The rows are grouped in 4 different ways at once. Each group adds its own fixed numbers to the row, and there is some noise. The rows also spread widely along 14 directions, which tell nothing about the answers.
Some rows, each with its group in each grouping after it:
[ 19   4 -15  -5   0   0 -23 -37  23  -8   3  16   9  -6 -44  12  -2 -36
  -4   2 -12   1 -44  23   3 -23   6 -16  -2  17  51   0 -18  -8  36 -28
  14   5]	(4) J817 G J31
[-24 -25 -34  22 -11  11 -15   3 -18  11   3 -11  23   0   8  -2   0  17
 -21  -7 -32   2   7 -21 -18  16 -43   7  10   6  37   1  -4   2  18  30
 -33  -4]	(4) J817 Y J785
[ -1 -11  15  42   4  -8 -11  13  22 -27  20   8  14 -16  21  34  15 -15
 -12  30   1   2 -28 -15  15 -27 -24 -17  -2 -27   8  25  -4  11  -6  11
  13  11]	(3) J589 Y J69
[ -3  34 -21 -29  27  28 -20  -7  27 -20 -13  11   9  -8 -15  27  -2  16
  16 -16  -7  25  57  11  32  14  -4 -20  -6 -18  -9  43 -15 -26  15  19
  10  10]	(0) J528 C J179
[  7 -16 -28  20 -42 -24  11   2 -25 -10  34   3  22  11   0   8  33  13
 -25  22 -24  14 -14 -21 -30 -11 -25   2  -3 -22  13 -19  -9 -13  11  -4
   3  23]	(2) J589 C J539
[ 21   8  -1 -15   8  -9 -23  -8  28  -5  -2  31  24 -28  -2  -1   3  -1
 -26  -7 -17  10 -28   9  20 -21 -21  13   5  -7  25   6 -30 -19  19  17
   1  24]	(1) J528 G J69
[ 53  32  -3  20 -12  19  -3 -58  26 -31   5   8 -15 -25   2  22  -6  35
  12  12  29   7   8  -2 -31 -11 -33 -32  11 -31   7  20 -14 -37 -18  23
   4  16]	(0) J817 C J539
[-12 -21  -8   5  10   9 -25  23   9 -39   1 -12  21  -4   2  30   6 -19
   1   9 -26  11   1  -6  38 -14   4 -11 -11  -2  23  27  -5  -7  28  -6
  24  16]	(1) J817 Y J31
[-11  23 -21 -32  -6   7  -3 -14 -23  21  11  47  -9  13 -13 -13   1  12
 -20 -17 -15  14  56  24  15  14 -10  -6  12 -17 -14  -3   9 -31 -19 -14
  26  12]	(2) J528 G J785
[-34   9   0  23   6   5  24  18   1 -22  18 -12  12  38  10  11 -40  30
   7  -6   7  29  -3   2   7 -21 -49 -21   0 -16   2  14 -19   7   1  20
 -21   5]	(3) J528 Y J179
[-18   0 -32 -26  -7  17  20 -10 -22  19   8  14 -16  12 -12  11 -14  15
  17 -25 -26  -6  16   2  -6  28 -27   2   2   6   1   1   0  -6  -7  16
 -26   9]	(2) J817 C J69
[ 21   7 -12  -4   7   3 -39  -3  12 -26 -15  -8   9  -7 -28   0  -8 -22
   2  -3 -11  16  23  18  32  -3  28 -21  -6  14  29   8  14 -23   7 -13
  40   6]	(4) J817 G J539
[ 24   6 -15  15 -40 -12   3 -49 -24 -16  15  -1   9  21 -19  30  14  28
 -14  -4  25  -2  68  16 -43  -5 -28 -29 -13  -9  10  18  -9  10 -10   0
   9  -1]	(2) J817 Y J539
[ -7   6 -35  14  -5  14 -14 -18   2 -11  12  -6  18   0 -28  47  24 -14
  10  20 -15  -2  11  -3  -1   3 -10 -38 -12 -14  15  30   3  -1  34 -13
  20  -8]	(3) J589 C J31
[-34  -6   2  -2  22  10  -8  38  20 -30  -1   7 -13  -7  25 -29  10   2
 -13 -26  -5  30   0 -28  -3  25  17  34  13   6   6 -19 -13   9 -41  37
 -35  21]	(1) J528 Y J785
[-11  27   9 -14  -2 -16  21  11 -18  19   1  15 -25  31 -26 -15 -32  -9
   5 -25   2  15  27  20  24  18   5  -7  10  10 -18 -10  19   8 -42  12
  -2   9]	(3) J817 Y J179
[ 12   9 -25   6 -13  -5 -16 -34  13 -19  11  -5  12 -10 -13  14  27  12
  -1   4  14  11   5   5 -37  -3   3 -27 -15   7  22  -4  -7  -2 -14  10
   3  -6]	(2) J817 G J69
[ -9  30  -9 -17   9  -8  19 -14  25 -41  13  -9  -4  31  -6  33  12   8
  32 -15  27  14  16  23 -16 -11  17 -33 -32   7 -22  14 -16  27 -25   6
  -3   4]	(0) J528 G J539
[-16 -10  -7  26   8  28  -4 -23  -1 -22   6  15   0  17   5   7 -18  17
 -13  -8  10   6  28   2 -22  -2 -46 -17  12 -12  26  22 -19   1  15  -6
 -13  -3]	(1) J589 G J31
[ 61  13 -13 -21 -35 -43 -21 -30   3 -11   1  14  27 -37  -9  18  51   6
 -31   0 -12  -9  14   5  -3  -8   5  16 -15   2  10   4 -15 -11  -4  27
  18  43]	(4) J817 Y J31
[  5  -3  -3 -26   5  -3   4  14   2 -31  -6  -5 -10  19 -21  26   4 -19
  20 -22 -10  -3  24  10  20  11  26   4 -19  17  -8  18  -8  27  -7   8
   0  21]	(1) J589 Y J539
[  6  13   1  -1   5 -35  -7 -21  14  11   2 -13  -2  12 -16  22  -2 -25
  17   5   6 -25 -36  35   4 -22  13 -35 -31  40  13  -5  34  50 -41  15
  -1 -26]	(2) J589 Y J31
[ 11   4 -22  -9  12  18 -21  11  -6   6 -31 -24  10 -15   2 -14 -40  25
  12 -31 -18   2  33  -2  14  31 -30   8   5  15  14  15  11 -15  -8  70
 -34   5]	(2) J817 G J539
[-19   2 -14  24 -30 -22  34 -16 -27   5  46   8  -5  18  21   5  21  40
 -19  15   3   1  11  -9 -47  -7 -27 -25   3 -20 -20 -19  19   3 -48   9
  -2   5]	(1) J817 Y J179
[ 11  -5 -25  11 -13  13 -33  13   0 -27   7  10  13 -32 -12 -24  24  -4
 -29   5 -21  26   8 -26  -7  15  14   7  20 -13  29 -18  -5 -50   5  -3
  20  23]	(4) J817 G J69
[ 28  23   8 -32  -1 -35 -12 -14  11 -26   1  12  -2   5  -5  15  25  -8
   2   1  14   6  32  36  28 -15  42 -23 -27  15 -19   5  18  -2 -44  -9
  50  20]	(0) J817 G J31
[  0 -15  -1 -14  11  16 -24 -16  12 -13  11  59 -11 -27  27   6  28   2
 -30  -6 -12  -3  25 -11   4   5  -4  21  10 -21  -1  11  -6 -14 -24   4
   7  25]	(2) J589 Y J539
[  8  40   0 -13 -11   5  31 -28  11 -15  13  31 -28  21 -24 -16 -18  27
   7 -34  33  32  11  11 -35  14 -17  -1  19  -8  -4 -11 -44 -10 -25  15
 -29  26]	(3) J817 G J69
[ 35   9 -29  15 -23   4 -23  12  -1  -7  -7  -1  33 -29 -39  13  18  -4
 -17   7 -23  19  17 -28  -3  21 -27   6  17 -29  27  17 -28 -29  48  26
   2  22]	(2) J589 C J69
[ -1  27 -12  -4  -8 -14  20 -16  -2  11   5  -6   7  27 -13  18 -23  27
  12  -7   2  14  12  20  -1  -7 -31 -28 -10   3  -2  12   1   1 -10  25
 -13   0]	(2) J817 C J179
[-42 -37   1   8  28  34  -1 -33   5  -3  12  32 -21   7  33  10 -22   0
  -1 -18  -1 -18  -8   4 -18   1 -39  -2   1  12  23   7   1  23 -21   2
 -40  -7]	(3) J817 G J179
[ 21   9   0   4 -15 -38  -5  24 -11  -6 -23 -45  -9  13 -20 -26  -8 -11
  11 -16   8   8   9  -3 -11  25  26   5  -7  44  11 -30  24  28 -49  46
 -23   4]	(0) J817 C J31
[ 15 -31   0  25 -24 -15   2 -12 -36  21  -6   3 -16   3 -16  12   2 -44
 -19  -6 -11 -46  -1  -4 -25  19 -28  12   1  15  20 -10  19  50 -31  14
 -23   3]	(4) J528 C J785
[-34  -8  -5  22  13  10  -7  16   1 -26  -6 -29 -22  21  -2 -20 -11 -10
  12 -12  12  16  25 -12 -18  30  28 -18  -4  28  12 -17  36  17 -56  11
 -15 -16]	(4) J817 C J179
[ 16  11  -8 -24  10  27   3 -16   8   3   0  45 -16 -14  -6  12 -24  -4
   7 -20 -21  -5   1   6  29   7 -26   7  16 -21  -5  24 -16 -33   9  11
  -1  35]	(4) J817 G J539
[-18 -24 -30   4 -13  22  11 -25  -2 -13  32  24 -16 -18  -4  30  40 -12
  -3   0 -22 -16 -26 -28 -45  15  -5   5   4 -13  12  -6 -19   7   4  -1
 -26  19]	(1) J817 Y J179

New rows. What belongs after each?
[-23  28 -13  -9  27   8   8 -13  15  28 -12  -2   7  18 -14  41 -25  -9
  32 -22   0 -12   0  27  10   7 -41 -32 -18   7  -3  39  -3  42   2  42
 -32 -21]	(2) J528 G J785
[-22  -4  -9 -12  12  26  -4 -19   8 -36   3  19   4  13   4  26  -4  21
  -7 -31   6  14  47   3  -4   4 -30   7  -9  -8   9  29 -44  13  13  13
 -27  19]	(3) J528 Y J179
[ 25  37   0   9 -11 -31  -5 -23  12  37  16  28   4 -22 -15 -11  -6   5
 -21  11  -2   2 -44  17   5 -25 -25 -13  15 -11  12 -20   9 -11 -24  21
   7   1]	(3) J528 Y J69
[ 37  -1 -11  18 -19 -34 -15 -15   9 -16   2 -24  16 -20 -41  39  48 -56
   2  19  -1 -25 -30   5 -17  -2  32 -18 -34  19  17  -2  13  44  -4  11
  11   2]	(3) J589 G J179
[ 14   0 -11   9 -26 -45 -14 -20 -11  15   9  -2  21  11 -29  16  26 -26
 -27   8 -10 -18  -9  23 -14 -16  -1 -11 -22  24  29 -13   9  40  -8  -3
   9  -7]	(4) J528 Y J785
[ 11  10 -37   2 -23   4   1 -53  -4 -22  23  -5   3   1 -23  14  23  23
  -4   2   9  -4  11  18 -50  -8  -5 -37 -16   3  21 -11  -2  -5  -8 -12
   9 -10]	(1) J528 G J69
[  8  10 -58 -46  -5  26 -13  -7  -3 -14  -5 -15   0 -13 -35  -7  -3   9
  29 -27 -40  13   5   2   7  28  23   2  -7  24  16 -12  -3 -40  18  22
  -8  16]	(2) J817 G J539
[  1  -9 -19  27  11  18 -24 -11  11 -15  -2 -14  18 -31   8  41  15 -13
   6  14 -14 -22   9 -11   5   6 -16 -32 -13 -11   6  36  22   0  -4  23
   9  -4]	(4) J817 G J179
[  6  28 -11  -6  -8 -30   5 -31  17   6   3  -4   0  19 -18  11  10   9
  10  -9  22  12   5  18 -33  -1   3 -24 -18  17   5  -6   1  28 -32  22
 -17 -16]	(2) J817 C J539
[-27 -36  -3  28  14  37 -27  20 -11 -16  -8  -1 -23  -3 -10 -23 -32 -29
  -5 -13 -15   2   8 -20   3  28  -2   7  26  15  46 -11  15  -3 -16  -5
 -10  -6]	(4) J817 Y J69
[ -2  16 -24 -19   8  14 -14 -34  20  -7  -8   7   2   6 -43   8 -13  -3
   8 -29  -7  10   2  17 -11   7   3  -7  -3  26  41   5 -28   5  25   5
 -26  -3]	(4) J817 Y J179
[  4   7 -21 -17 -11  -4   8   2 -21 -20  -2 -12  -7   7   6  -8  11  37
  -1 -18  -3   3  58  -5  -8  30   3   1  -8  10 -16   0  16  -5 -39  34
  -8  18]	(1) J589 C J31
[-20  -4  -6  -4   2 -13   5  27   7 -17  19   7   0  -1  28 -25   3  16
 -12   3 -23  31 -24 -16  11  -6   8   8   3  -2  -2 -27  10 -29 -38  14
  -2  29]	(4) J817 C J179
[-19   3   5  35  20  21 -21   5  17 -15  -3  -4 -23  -8  -7 -20 -21 -17
   1  -3  11  15  -5 -14  -8  15  15 -18  20   7  23 -12  23  -2 -41  11
  -6 -13]	(4) J817 Y J179
[ -4 -17  -7  27 -21 -16 -14  -8 -19   7   5   9   4  -1  -1   4  25 -12
 -32   1  -4 -11  27  -8 -25  15 -10   0   5   3  17  -6  12  22 -25   7
  -2   1]	(4) J817 Y J785
[-38  27  15   5  19 -16   9  33   8  16   2  24 -19  29 -13 -32 -13 -28
  -7 -16  10  34   7   5  12  18  24 -12  17   0 -20 -18  19  11 -53  -1
   1  -2]	(4) J817 G J179
[ 46  29 -26   8 -25  -2  -6 -41   5   6   5  14  -8 -35 -30  -4  17   3
  -5  -1   4  -7 -12  -8 -38  17  -8  -7  16 -10  14 -11  -5 -26 -12  26
  -5  17]	(4) J817 G J31
[ -1  35 -23  -4   1  19  17  19   0 -10   5  -9 -19 -11 -13   6   5  10
  31  -9  -6  15  30 -19   2  40  10 -22  11 -27 -42  12  17 -27 -27  38
   6  16]	(1) J817 G J539
[ 34  18 -26  -2 -32  -8  11 -23 -14 -18   2 -18   9  -5 -23  37  18  17
  10  -9   2 -13  37  -2 -19  14 -17 -11 -14  -3  -5  23 -11   0   2  34
  -4  24]	(4) J817 Y J31
[ 29  14 -21  12  -3  23  -7 -42   4   0 -14 -13  -7 -17 -35  30 -14 -10
  25 -12  10 -25   4   4 -27  19 -28 -24  -2   7  23  27  -6  12   9  35
 -24  -6]	(2) J817 G J31
[-37  10 -10 -31  20  -6  -3  19  16   7  14  21   9  20   7 -11 -21   4
   6  -7 -26  31 -27  25  45 -21   1 -15  -4  11   6  -7   2 -20  -6  -9
  13   3]	(2) J817 G J69
[  0  17 -25 -30 -13   4  10 -29 -14  15  23  32 -14   6   5  -6 -14  41
  -3  -4 -21   6  13  23  10  -9 -23 -13  13  -3  -3 -10   8 -41 -19   1
  13  17]	(0) J817 Y J785
[ 50  31  -6  -3 -17 -10  -6  -5  11 -19 -24  -5   6  -5 -52   1  -3  -2
   1 -28  14  16  13  -4 -21  20 -11  22  13   7  26  10 -57  10  28  48
 -37  28]	(0) J589 Y J31
[ 11  25  -3  10 -19 -42   9  11   9 -14  20   7  29  -1   1  24  54   3
 -17  16  10  25  19  -8 -11  -7   4 -16 -13 -31 -27  11 -16   3 -13  18
  16  26]	(0) J817 G J179
[-34 -25  12  39  27  48  13   4   4 -41  15   8 -47  14  25  -3 -34  -7
  17  -1  13  -1  -9 -15 -15   6 -15 -22  20 -13   2   3  16   6 -42  -9
 -11  -4]	(1) J589 G J539
[  6  12 -31   1  -7  11   8 -17 -11   8  -4 -22  14  11 -20   3 -36  27
  14 -24  -7  -4   5  13 -20   7 -51 -12  -7  10  20   3 -11   5  10  46
 -41  -2]	(2) J528 G J179
[ 11 -15 -20 -11   6   3 -28 -18  17 -39   3 -13  12 -22   6  40  33 -13
  13  10 -10 -15  -2   5   7  -9  20 -21 -29  16  15  17   5   1  -1   4
  20  10]	(0) J817 G J31
[ -8  15  -1  -2 -10 -12  25  -7  -5   0   7   1 -25  34 -37  31   4 -31
  29 -10  18  -3  10  13 -20  18  12 -29 -15  10  -9   4   6  41 -34  -6
  -3  -7]	(2) J817 C J69
[-37  15 -21   8   5  13  17   5  12 -17  21   2 -19  16 -24  13  22 -19
  25  -5  10  22  -2 -13 -33  26  27 -27  -1  -8 -13  -7  -7  14 -15  -3
 -13  -2]	(0) J817 G J179
[ 10  15  -8  37 -12   7   3 -17   7 -28   0 -20 -16   3  -9   3   5   5
   5  -1  30   6  17 -15 -48  19  -9 -18   3  -3  12  -4   0  13 -40  23
 -17  -1]	(4) J528 C J785
[ -3  32  -9 -24  -1 -12  18  -2   3  37  10  36 -13   6 -28  12  -7 -19
  10  -5 -23   6 -17  13  23   5  -7 -11   8 -14 -17   3   5  -9 -11   7
   5  15]	(2) J817 C J179
[ -3 -12  20   7  27 -20 -31  40  34 -45 -11  -5  28   3  20  12  12 -23
 -14   3  -2  25   5   1  44 -22  17   0 -19   3   8  24  -4  17  -5  11
  18  15]	(1) J589 G J539
[-30   4 -22  -7  -7   3  15 -10  -8 -16  20  10  -5  31 -10   7  22   8
   2 -15  11  17  30  -2 -35  19   3 -12  -3   1  -4  -5 -21  11  -6 -11
 -14   6]	(0) J817 G J31
[  9   1  -3   7  -2 -18  10   3  22 -57   3 -57  11  20  12  24  -7  23
  35  -8  19  11 -15   3 -17 -18   3 -16 -34  32  13   5 -15  32 -20  42
 -30   8]	(0) J817 Y J539
[-34 -30   6  16   0   9  20  -9  -3 -50  26  11 -17  41  29   3  -5  12
  -2 -10  22  13   2  -3 -35 -12 -23  -1  -2   4  13  -7 -28  19 -21 -18
 -24  17]	(0) J817 G J31
